Every row belongs to one group in each of 4 separate groupings. Each group adds its own fixed numbers to the row, and there is some noise. The rows also spread widely along 15 directions, which tell nothing about the answers.
(in the rows, 128 means zero)
Known rows, each followed by its group in each grouping:
[161  83 114 146 191 186 139  85 115 132 129  93  78 151 126 119 109 138
 165 155 143 140 123 142 134 123 126 106  98 123  96 171 145 105 165  97
 128 121 135 160 124] | (4) dufo z990 U
[112 158 172 182 143 136 110  48 168 121 143 139 158 117 146 138  89  90
 155 124 155 193  91 131  75 136 153 122  93  80 187 140 157 112 137 138
 158 150 133 149 165] | (5) nivo z935 Y
[ 66 129 143 160 123 112 137 162 130 139 114 137 121 182 173 108 128 110
 194 143  96  95 110 113 164  85  96 191 122 128  82  95 109 104 116 117
 107 150 151 175  91] | (3) nivo z935 U
[124 152 137 129  91 174 157 193 136 105 128  77 109 109 122 140  83 126
 156 108 129 154 117 137  55 212 141 106 147  80 164 157 114  93 131 117
 140  78 121 126 118] | (1) zafe z440 B
[119 139 108 146 139 108 124 148 156 134 185 101 159  98 159 143  95 137
 101  59 103 159  73 155 115 205 171 110 117 129 107 108 149 148 122 116
 145 111 142 144 138] | (5) bodu z990 B
[116 126 150 158 135 185 142 105 130 203 112 171 153 141 147  96 134 145
  99 124 164 121 101  77 181 112 100 176 126 140  88 125 156 148 130 106
 147 139 123 112 144] | (4) dufo z306 Y
[124 131 103 154 156 165  92 152  91 155  93 149 113 138 123 100 139 146
 167 146 169 130 147 136 142 150 101 111 131 133  79  88 151 123 111  90
  87 126 121 159 114] | (2) zafe z306 H
[180  90  95  86 177 143 187 127  85  52 163  90  83  93 129 204 121 127
 153 133  67 153 107 120 119 148 146  85 128 113 185 194 159 102 160  93
 158 115  87 108 118] | (1) bodu z440 H
[108 120 157 120 164 131 142 101 148 101 154 116 138  87 157 201  98 125
 113  83  67 151  59 137 116 137 132 137 123 108 182 188 103 137 159  94
 181  90  86 166 144] | (0) ran z990 Y
[ 95 122 125 142 157 140 130 110 128 133 127 120 112 111 142 110 136 123
 158 144 134 149 127 127 116 130 110 129 140 103 147 147 106 102 142 127
 123 115 111 143 131] | (2) ran z440 B
[ 47 134 184 159 111 112 139 120 167 137  92 136 121 142 154 116 116 106
 149 146 107 148 107 108 135 113 102 195 128 101 178 108 114 108 122 146
 135 112 130 171 112] | (0) ran z440 H
[113  92 132 101 118  83 178 142 142  82 159  89 110 107 153 165 123 123
 124 131  52 137 108 113 116 140 152 142 132 122 169 160 122 115 141 140
 144 109 136 133 106] | (3) zafe z990 Y
[144  94 126 123 154  83 165 139 119  79 138  76  70 137 126 130 132 128
 153 179 120 156 176 139 115 158 170  86 105 114 165 130 186  86 124 165
 131 126 167 120  98] | (1) bodu z306 Y
[ 81 109  77 135 141  67 153 179 102 118 131  91  87 140 137  86 135 158
 109  84  58 149 139 168 150 197 150 139 168 154  78  80 152 114  79 159
 125 103 187 128 107] | (0) nivo z935 H
[118 128 111 171  91 179 104 117 130 155 141 175 158 123 130  83 141 144
 178 108 103 146 105 121 115 125  78 170 155 119 184 119 141 110 122 125
 113 148 135 173 113] | (0) bodu z306 B
[ 62 120 120 106 150  78  83 167  80  95 117 156  97  96 132 153 159 117
 177 173 139  95 167 123  85 107 144  83 149 115 125  93  98 143 120 104
  73  95  88 124 106] | (2) dufo z440 Y
[ 82 156 120 161 121 147 124 189  81 105 102 166  95 125 126 137  83 134
 194 125 110 122  78 135  91 133 136 152 143 132 152  78 197 141 111  74
  94 135 102 105  76] | (2) dufo z935 H
[ 96 110 152 169 141  92  85  69 127 117  95 124 109 200 147  80 134 109
 149 109 119 155 156 155 145 128 144 121 124 116  75 103 131 114  89 160
 116 156 184 174 153] | (3) zafe z306 U
[116  95 169  98 148 131 171 176  86 146  90 156  81 128 135 152 142 172
 127 167 117  53 132  85 172  76 116 141 125 158 119 131 184 157 136 116
 136 119 126  91  76] | (2) nivo z306 Y
[146 143 147 116 103 140 168 171 135 149 155 145 163 121 164 153 145 118
 139 152 149  99 129  64 130 117 133 121 105 104 111 132 123 121 135 134
 137 129 120  96 127] | (0) nivo z440 U
[111 156 126 118 151  67 157 187  97 108 160 120 127 105 142 154 137 145
  80  57 113 150 120 143 116 198 188  72 154 122  91 117 180 142  87 162
 174 117 147  41 151] | (5) nivo z306 Y
[123 113 154  96 169 144 178 185 110 113 128 120  93 122 156 208 133 143
 156 145  86  89  99 102 155  99 102 134 122 122 131 178 119 118 163  96
 158 102  95 141  90] | (3) nivo z990 U
[131 115 103 133 138 121 164 173 103 119 105 100  88 142 132 123 127 162
  77  98  88 163 126 124 161 209 148 139 159 151 119 111 187 123  99 111
 147 102 143 126 104] | (1) dufo z306 U
[ 81 135 136 159 110 190 113 132  99 126  96 135 116 153 129 104  68 108
 194  95 126 117  89 136  80 139 118 139 144 110  91 127 106 120 118  57
 101 119 107 136 129] | (4) nivo z440 Y
[ 67 123 122 125 144  89 124 131 130 147 150 190 154  65 162 166 152 135
 127 143  92 121  75  90 133  88 121 177 143 140 178 108 134 161 143 110
 112 133  83 123 101] | (2) zafe z990 H
[157 137  94 147 125 183 122 130 149 160 190 112 172  87 140 120  80 136
 151  84 152 129  76 157  75 187 156 104 107 122 105 154 118 141 154  97
 118 114 135 137 141] | (3) zafe z306 Y
[121 171 117 162 122 126  95 152 128 141 145 208 191  93 168 185 110 114
 152 125 125 143  57  73 118 131 134 160 111 134 158  68 180 155 125  49
  99 163  69 136  97] | (0) zafe z990 U
[107 144 126 127 101 166  75 117 118 183 144 222 199  80 146 125 180 125
 138 120 171 110 128  70 102 100 100 113 152 114 127 110  87 161 126  95
  94 128  79 125 159] | (5) bodu z440 U
[132 101 123 122 155 116 110 127 111  94 158 127 116 127 143 154 150 118
 181 135 105 109 131 149 116 101 128  95 121 115 111 140 111 125 138 140
 115 119 137 157 129] | (3) dufo z990 H
[ 88 126 105 147 167  85 101 142 133 123 122 100 112 132 154 135 125 108
 131 139 135 168 137 137 128 190 155 118 123 122  95  82 111 113 115  95
 102  92 117 183 119] | (0) dufo z306 U
[139 173 136 121 143 146 189 174 146 169 178 133 187  87 174 185 133 126
  71 110 165 147  82  63 159 173 143 129 115 113 103 141 144 135 142 105
 181 114  84  67 157] | (5) dufo z306 Y
[171 116 121 136 187 146 103  73 107 127 184 148 155 135 157 145 143 132
 142  78 135 109 105 147 141 100 146  72 101 114  53 166 122 148 141 131
 147 156 133 128 182] | (0) dufo z440 U
[ 69 116 163  98  95 102 207 178 121 115 144 106 102 136 160 134 116 120
 138 125  76  78 110 100 111 102 155 146 141 109 114 165  96 128 133 155
 144 113 142  71 116] | (2) nivo z440 U
[123 174 157 155 105 140 183 225 158 177 147 139 158 127 156 128 134 150
 123 131 159 117 117  91 156 154 114 160 116 113 118 110 174 116 123 162
 152 131 158  89 101] | (3) zafe z306 Y
[116 159 180  96  56 135 155 206 102 109 115 143 134 129 145 159 122 112
 125 108 132  95 139  75  79 151 165  95 153  98 114 137 120 148  95 128
 137  95 109  53 143] | (3) ran z306 U
[130 166 154 158 104 202 109 154 120 172 119 183 174 136 140 120 137 129
 155 111 185 123 127  93 128 132  87 126 133 105  98 118 129 128 116  97
 126 135 111 129 151] | (3) bodu z306 Y
[162 108  95 110 137 181 156 164 114 165 158 120 156 111 156 133 131 144
 130 120 128  92 104  92 167 141 106 127 121 140  64 147 104 138 146  68
 124 104 105 136 126] | (4) ran z440 Y

New rows, each followed by its group in each grouping:
[ 85 133 132 164  96  77  94 133 117 107 117 163 151 182 173 106 144 100
 167 103  67 125 120 112 159 109 128 168 141 138  92  65 126 126  71 119
  95 162 148 173 120] | (3) ran z935 U
[102 160 136 137 100 187 190 181 110 119  92 111  94 140 129 130 103 113
 137 125 135 180 125  86 102 198 118 141 168  94 149 144 137  79 116  90
 145  99  93  82 124] | (3) bodu z306 U
[ 87 132  84 158  89 122 121 185 156 182 174 138 173  90 146  77 143 156
 140 103 114 127 115 137 104 171 109 164 149 136 121  84 100 120 114 139
  97  98 161 170 104] | (0) nivo z990 Y
[ 64 125 142 106 156 112 139 178  96 158  96 149 100 100 138 147 133 135
 125 171 166  91 138  80 124 129 132 125 138 134  92  93 130 149 133  86
  99  89  86  80  99] | (4) nivo z440 Y
[121 152 147 146 129  85 163 150 151 135 141 114 140 122 147 123 160 116
 114 160 156 184 165  92 135 170 140 120 118  95 153 107 166  89 107 184
 158 124 157 109 133] | (5) nivo z306 Y
[ 70 114 110 124 185  66 121 130 129 120 181 130 136 104 170 163 155  91
 174 174 131 122 119 112 130  97 141 129 112 112 112 121  85 117 150 108
 103 123  94 132 122] | (4) dufo z306 Y
[ 96  90 115 104 123 103 146 113 132 146 175 136 130  98 148 110 169 144
 127 115  81 102 135 126 105 105 133 134 159 129 136 166  80 133 139 183
 129 109 160 124 138] | (3) nivo z935 U
[120 132 121 148  66 148 141 107 169 132 156 102 166 114 147 100 113 108
 107  77 102 190 104 119  79 195 150 131 148  95 149 156  84 106 116 137
 143 108 145 152 169] | (5) zafe z990 U
[117 129 127 115 153 149 139 141  92  85 159 156 109  90 132 193 106 122
 185 119  89 110  71 134  75  96 140 120 139 116 176 164 149 141 157 101
 133 124  86  93 113] | (3) dufo z935 H
[128 110 150 171 154 115 128  98 125 109 126 121 107 175 138  92 141 135
 186 132 105 134 134 155 156  87 110 126 105 106 128 135 171  97 122 174
 139 174 192 158 116] | (5) zafe z440 Y
[ 88 104 154 168  89 162 127 107 169 148 119 109 125 172 160  94  91  96
 192 169 130 112 108 107 116 100 113 183  95 115 115 125  79 102 150 107
  91 120 144 207 108] | (3) dufo z990 U
[ 86 134 123 119 101 171 133 166 101 153 115 180 126  84 127 138 124 140
 145 133 135 114 105  87  88 132 109 144 164 134 151 112 132 151 132  79
  97 101  79  93 107] | (3) bodu z990 H
[113 100 134 120 145 161 147 139 108 107 100 100  66 128 124 137 104 148
 148 128  87 126 118 144 113 145 122 130 146 127 158 164 129 114 143 104
 133  84 122 154 100] | (3) ran z935 U
[174 106  85 139 151 120 127 143 112 111 163 110 132 139 148 117 142 138
 163 132 103 125 140 140 158 143 129 110 109 143  92 112 156 110 118 122
 109 141 158 164 111] | (3) ran z935 Y
[164 141 114 126  98 168 183 155 128 128 165 136 135  95 119 123 177 146
 122 130 126 166 156 102 108 154 104 118 159  92 192 162 151  87 127 196
 172 114 150  93 142] | (0) dufo z935 H
[153 140 205 112  23 152 164 179 150  97 109 127 157 156 149 170 111 118
 112  87  76 107 112  78 123 145 132 142 126 100 142 142 135 144  99 148
 171 112 149 135 141] | (3) zafe z990 H
[ 92 123 143 166 134 133 130 141 130 146 144 163 126 140 154 119 112 137
 211 148 103  88  76 121 132  63  98 181 110 134 146 113 165 127 147 131
 105 167 147 151  67] | (3) nivo z990 B
[ 86 131 118 129 184  94 121 128 132 182 126 172 151  81 168 165 143 148
  52 121 134 146  87  79 173 158 142 151 135 163 113  87 160 179 125  77
 131 102  77 118 124] | (4) ran z990 U
[174 145 102 136  75 167 108 129 110 113 165 155 189 119 136 124 158 118
 130  70 110 159 133 106 107 173 121 106 164 109 128 138 114 120  95 119
 138 128 126 136 174] | (3) dufo z306 Y
[110  95 116 162 118 134 103 103 144 151 147 130 135 132 144  91  98 111
 206 179 145  99 114 126  91 100 140 144  85 135 112  98 127 127 146 100
  65 141 146 173  95] | (4) nivo z990 Y
[148 111 136 118 113 166 194 174 130 116 112  55  91 147 131 121 108 131
 138 144 120 141 154 113 129 184 117 124 118 101 117 153 117  74 132 125
 151  80 148 148 116] | (0) nivo z440 Y
[148 128 155 117 142  85 137 129 107  65 131 128 132 150 153 175 166 113
 127 105  74 153 144 108 165 131 130 103 137 108 137 143 144 111  96 145
 169 135 132 135 147] | (3) ran z306 Y
[ 95 121 131 117  95  86 141 217  92  96  89 144 103 145 140 143 150 158
 117  96  36 111 128 113 177 149 114 164 172 154 124  67 170 140  67 123
 131 102 142 143  80] | (0) ran z935 H
[110 133 160 144 150  79  94 186  96 110 105 155 119 162 147 151 136 148
 140 109 111  91 126 144 166 122 143 116 120 142  86  68 192 158  86 125
 128 137 151 146  97] | (1) dufo z306 Y
[157 140 154  91  92 123 150 179  77 112 129 173 156 127 152 169 164 118
 125 133 140  90 148  48 140 103 148  82 132 116  79 122 159 150  96 114
 132 151 101  40 145] | (5) zafe z306 Y
[106 121 125 124 173 114 155  93 129  90 138 110  90  76 130 172 119 118
 116 148 114 201 107 117  70 161 164 107 141  97 225 167 154 108 157 125
 154  97  91 104 129] | (5) dufo z990 U
[122  82 149 119 132 124 114  53 121 107 113 161 126 127 140 151 154 108
 126 157 101 139 126  81 136  84 124 140 129 125 168 138 135 145 130 120
 129 131 106 154 143] | (4) dufo z990 H
[187 170 139 106 128 206 170 180 102 147 145 177 169  84 133 187 173 151
 101 109 158 144 133  54 147 148  81 100 146  96 152 161 150 118 130 109
 186 118  72  74 158] | (0) bodu z440 Y
[114 128  90 142 157 117 142  89 165 141 221 107 173  68 159 130 122  93
 150 130 151 175  98 129  82 156 159 117 106  94 156 161  87 102 165 130
 125 129 112 124 159] | (1) bodu z440 Y
[113 119 142  95 136 141 144 170 127 148 123 162 132  68 143 182 171 152
 116 165 123 109 133  64 134 116  86 140 150 127 183 145 113 137 153 101
 131  78  72 138  99] | (3) ran z990 Y
[134  93  86  90 158 128 160 158 160 137 217  71 140  60 151 158 154 145
 121 112 101 123 107 150 113 164 134  98 128 116 120 185  53 120 171 142
 149  57 125 164 140] | (5) dufo z990 H
[ 80 163 143 172 137 186 125 104 123 135 131 142 140 126 141 127  57 112
 162  58 122 157  51 154  76 149 127 148 142 100 125 152 118 118 131  81
 148 130 105 125 159] | (0) nivo z935 Y
[136 122 154 157 107 193 125 114 115 119  72 131 131 196 155 135  85 104
 157 118 109 134 100  86 177 132  98 171 111 136  87 106 140 118 112  37
 126 141 110 194 130] | (3) bodu z935 Y
[134 163 159 122 119 150 173 168 102 100 107 115 108 127 120 143 134 145
  71  56 105 187 135 112 119 212 126  96 184  86 146 160 161 112  87 156
 203  91 125  67 167] | (4) ran z440 B
[ 87  82 158 117 129 147 124  74  93  93  72 142  92 161 145 139 130  97
 167 154  82 122 124  85 143  73  95 154 149 126 127 153  92 123 125  79
 112 123  86 160 138] | (3) ran z990 H
[108  82  87 128  82 148 149 116 147 146 167 113 132 103 138  85 111 134
 148 115  70 119  98 127  81 146 142 169 149 138 155 151  94 124 142 123
 105 104 154 158 108] | (4) nivo z935 U
[134  78 113 115 138 135 159 108 120 120 145 136 108  99 133 135 139 152
 139 147  75 119 117 104 137 105 115 151 131 143 194 156 155 126 158 125
 130 125 131 144  88] | (3) bodu z440 Y
[182 122 147 100 131  74 164 187 133  98 191 149 151 101 159 210 179 131
 150 173 102  93 135  85 151  86 144 100  86 115 156 123 189 134 137 182
 148 150 147 100  91] | (4) zafe z990 H
[ 69 101 141 118 113 115 106 103 141 144 115 121 119 105 140 119 104 113
  99 127 143 128 125 115  82 160 170 122 138 133 106 109  95 168 125 113
 100  77 115 134 149] | (3) dufo z990 H
[ 73 135 137 123 170 125 153 183 117 121 105 135  76  94 132 176 143 130
 175 191 128 138 127 101 109 123 100 140 142  95 197 136 130  96 157 106
 121  96  79 130  66] | (4) zafe z440 U
[125 101 111 125 127 176 151 108 110 120 143 132 110  96 115 122 125 152
 147  94  81 147 100 143  83 139 108 130 170 120 177 185 124 120 145 136
 143 107 131 126 132] | (3) nivo z990 H
[136 137 101 153 135  88 102 142 150 149 183 134 173 111 157 110 157 128
 141 123 144 147 140 141 138 167 147 106 106 123  98  81 139 124 106 160
 113 128 160 158 136] | (0) ran z306 H
[ 95 110 108 150 143 113  85 104  92 121 147 180 139 123 134 110 132 149
 157  56  65 111  78 169 121 105 131 131 158 146 117 122 151 162 105 116
 116 153 143 133 124] | (4) zafe z306 Y
[141 131  95 158 108 128 144 134 104 121 126 136 139 139 144 111  98 127
 133 115 101 158  95 101 132 171 156 151 125 151 120  82 213 126  96  87
 117 158 142 117 108] | (5) nivo z935 Y
[109 144 102 159 127 185 124 134  87 112 124 149 133 149 139 121 113 103
 198  99 107 144  91 122 115 126  93 147 153 106  96 138 106  95 115  59
 112 147  95 134 138] | (4) zafe z935 Y
[148 143 118 181  90 150 128 125 102 125 134 160 149 166 126  61 144 128
 187 105 122 154 139 126 122 127 108 129 139 112 123 110 182  92  84 156
 123 183 178 118 136] | (5) nivo z306 Y
[172 125  77 142 197 165 163 138 111 107 149  86 102 129 147 166  97 132
 158 128 100 167  88 136 147 177 128 126 110 131 118 153 161  90 157  71
 142 124 110 164 104] | (3) nivo z935 U
[179 151 187 144 143 158 152 166 139  79 105  86  97 156 134 187 101 119
 173 159 151 152 150 136 118 155 128  86  78  71 160 143 178  79 134 137
 172 117 144 163 113] | (0) zafe z935 Y
[160  75  93 161 173 112 138  77 128 142 170 122 116 136 144  91 127 151
 155 157 116 127 111 143 163 106 152 144  83 160 131 122 205 125 147 143
 110 172 178 152  92] | (1) dufo z306 Y
[162 149 198 143 157 168 133 116 150 109 133 139 144 116 138 195 117 144
 128  82 103 147  82 137 136 130 107 118 110  92 203 191 163 129 149 140
 209 115 124 169 138] | (3) ran z306 Y
[ 88 111 152 134 160 147 138  94 101 127 109 143 121 155 160 127 148 104
 175 137 114 121 114  98 165  65  86 145 139 111 102 167  89 104 131  96
 136 142  92 133 147] | (5) ran z306 Y
[100 120  96 123 138  86 163 158 175 190 197 112 161  74 167 118 127 132
  95 147 159 118 114 103 134 169 175 132  94 141  98  86 133 148 146 145
 110 104 143 100 117] | (0) bodu z440 H
[ 95 125 176 110  65  84 130 182 141 154 121 147 155 141 162 115 162 129
 103 132 129  78 162  77 138 121 154 121 131 128  90  94 117 156  89 166
 122 108 158 109 128] | (5) ran z306 U
[116  96 114 129 119  84 117  90 101 127 123 149 122 143 133  82 160 124
 117 145 128 130 178 103 126 125 162 114 139 140  90  84 160 133  87 154
 102 146 168  99 144] | (4) nivo z935 Y
[107 147  99 160 184  96  93 132 105 129 132 161 144 104 156 156 112 132
 117 107 132 170  85 126 138 170 157 129 127 147 110  70 194 148 111  69
 112 149  96 124 118] | (1) zafe z990 Y
[131 138 148 157 107 176 119 132 105 149 111 178 116 141 124  98 128 128
 182 171 179 112 138 100  96  96 128 123 119 113 144 116 174 128 127 123
  99 149 130 104 111] | (2) dufo z306 U
[151 118  87 140 151 191  72 120 108 162 151 148 151 112 126 115 125 151
 138  54 139 128 109 168 103 177 130  77 142 134  74 139 111 153 123  75
 116 106 119 167 161] | (4) bodu z306 U
[121 140 113 122  75 174 198 224  86  91  93  88  82 149 119 118 110 126
 155 122  96 155 139 101 104 194 109 136 174 100 120 138 128  74  97  94
 129  96 118  91 104] | (4) zafe z990 Y
[ 90 172 119 159 144 128 129 165 101 129 142 176 147 102 147 147 115 129
 142  95 128 144  77 112 114 146 135 144 146 125 134  95 176 144 116  96
 126 139  99  79 113] | (3) dufo z440 Y
[ 62 134 153 156  77 115 169 130 153 131 120 131 121 134 153 108  75 104
 156 137  93 137  81  89  88 131 157 196 128 120 179 112 151 121 126 130
 115 136 141 109  91] | (3) nivo z440 U
[141  85 113  83 111 140 137 143  74 102 113 145 110 106 136 164 115 133
 136 139  87  89 114  89 117 117 155 117 143 154 124 131 150 165 125  64
  99 110  85 100 110] | (1) ran z935 H
[ 92 165 111 128 119 145 114 168  90 142 152 190 151  73 129 144 117 129
 137  80 151 126  93 115  67 164 157 100 163 126 121 106 154 171 110  96
 107 119  86  45 141] | (3) bodu z306 H
[ 63 121 176 108 134  69 102 186  92 118  87 168  93 126 130 137 181 143
 155 164 133  78 186 118 123  90 123 103 150 119 125  89 130 142  97 161
 110 105 139 123  99] | (2) nivo z306 Y
[149  98 130 114 137 149 149 125 166 162 170 122 137  96 153 146 161 132
 145 195 156 114 156  92 129 110 117 121  89 112 158 153 102 109 173 142
 125 103 128 164 113] | (0) bodu z935 U
[140 122  97 144 180 143  86 106 115 168 163 161 163 100 133 104 195 166
 133  92 139 139 149 151 145 137  81  98 150 123 108 138 109 123 128 159
 138 126 153 171 152] | (3) nivo z440 Y
[140 113 144  83 155 102 126 191 114 117 143 128 111  94 142 190 157 139
 144 172 154  80 167 112 122 124 145  60  99 114 110 110 136 144 139 131
 116  85 113 124 103] | (0) bodu z440 H
[ 86 165 142 133 179  91 134 143 146 122 170 145 138  67 160 195 119 104
 150 139 142 156  85 115  82 140 166 114 118  96 190 142 140 129 156 123
 137 113  78  94 116] | (3) ran z306 U
[ 89 128 111 178 199 103  89  77 115 129 113 143  97 119 126  92 140 138
 155 137 147 192 138 164 119 140 128 119 135 118 151  99 179 105 119 139
 114 147 143 147 123] | (5) zafe z935 Y
[150 119 130 119 115 131 167 153 134  97 155 110 127 137 156 155 135 106
 189 169 110 115 134 101 128 107 126 129 103 104 133 144 126  93 140 141
 123 140 139 135 112] | (3) zafe z935 H
[ 91 117  92 185 194 142 113  78 128 168 108 112 106 129 134  68  92 141
 127 118 152 191 104 161 139 185 134 150 124 147 110 100 163 113 127  84
 112 118 129 156 126] | (0) ran z306 Y
[143  70 101 118 130  65  85  82 104 100 147 163 135 119 131 117 190 120
 144 166 100 132 181 105 130 107 150  98 128 143 151  93 157 135 103 139
  89 147 147 155 121] | (4) bodu z306 Y
[119 170  97 170 158 150 100 141 121 136 169 160 171  97 148 147 112 118
 137  76 141 170  76 142 101 179 139 121 133 116 113 103 149 135 118  84
 132 127  98 127 149] | (4) dufo z935 Y
[129 154 123 132  77 159 202 207 127 167 146 137 156 142 161 109 143 133
 127 128 129 113 119  63 170 143 106 176 139 128  83 111 146 111 108 143
 136 131 141  72 123] | (3) ran z935 H
[101 112  91 144 110 127 134 193  91 122 116 135  95 145 122  88 150 162
 162 103  72 119 130 144 144 149 105 156 175 147 119  95 158 118  94 141
 104 117 164 138  82] | (3) dufo z306 H
[ 46 131 196 126 108 136 142 176 142 131 119 122 108 127 140 132 120 135
 153  96 111  89 120 151  96 113 110 131 150  86 138 162  72 124 128 158
 155  84 143 134 130] | (1) bodu z440 Y
[110 142 146 177 118 135  94  92 107 114 115 161 121 170 128  77 136 108
 199 122 137 154 146 142  92 109 126 111 138  99 134 122 148 103  95 158
 105 163 159 129 143] | (3) ran z306 U
[ 97 109 124 139 179 117  58  55 134 147 170 170 155  72 134 134 143 130
 142  97 137 128 105 169  79 113 144  92 131 116 146 155 101 163 148 129
 117 122 118 151 161] | (4) zafe z306 Y
[ 99 142 200 152 118 196 108 132 139 159  51 123 107 150 118 117  97 152
 112  95 153 142 119 129 120 170 101 127 142 103 128 139 135 137 118 115
 159  87 131 167 138] | (5) zafe z306 B
[ 55 180 164 167 104 109 176 227 150 186 141 140 144 135 165  94 108 143
 138 111 149 101  86 118 141 139 135 174 124 124  94  84 167 134 105 158
 136 129 161  69  94] | (5) ran z306 Y
[ 91 116 160 130 130  72 183 143 178 139 157 115 133  99 168 151 125 125
 116 184 108 119  99  81 147 107 152 176  87 126 188 119 162 131 159 158
 147 122 141 122  82] | (5) dufo z440 Y
[116 117 107 135 108 155 118 144 116 162 151 162 172 137 162  99 156 131
 164 104 109  80 108 105 164  96  87 153 143 140  59 123  77 138 120 110
  99 136 127 154 137] | (3) ran z440 H
[141 131 121 109 121 169 157 184 113 130 139  96 127  93 133 161  67 154
  89  64 111 124  83 140  91 220 169 106 139 139 104 145 147 155 128  75
 154  71 116 110 128] | (1) nivo z935 Y
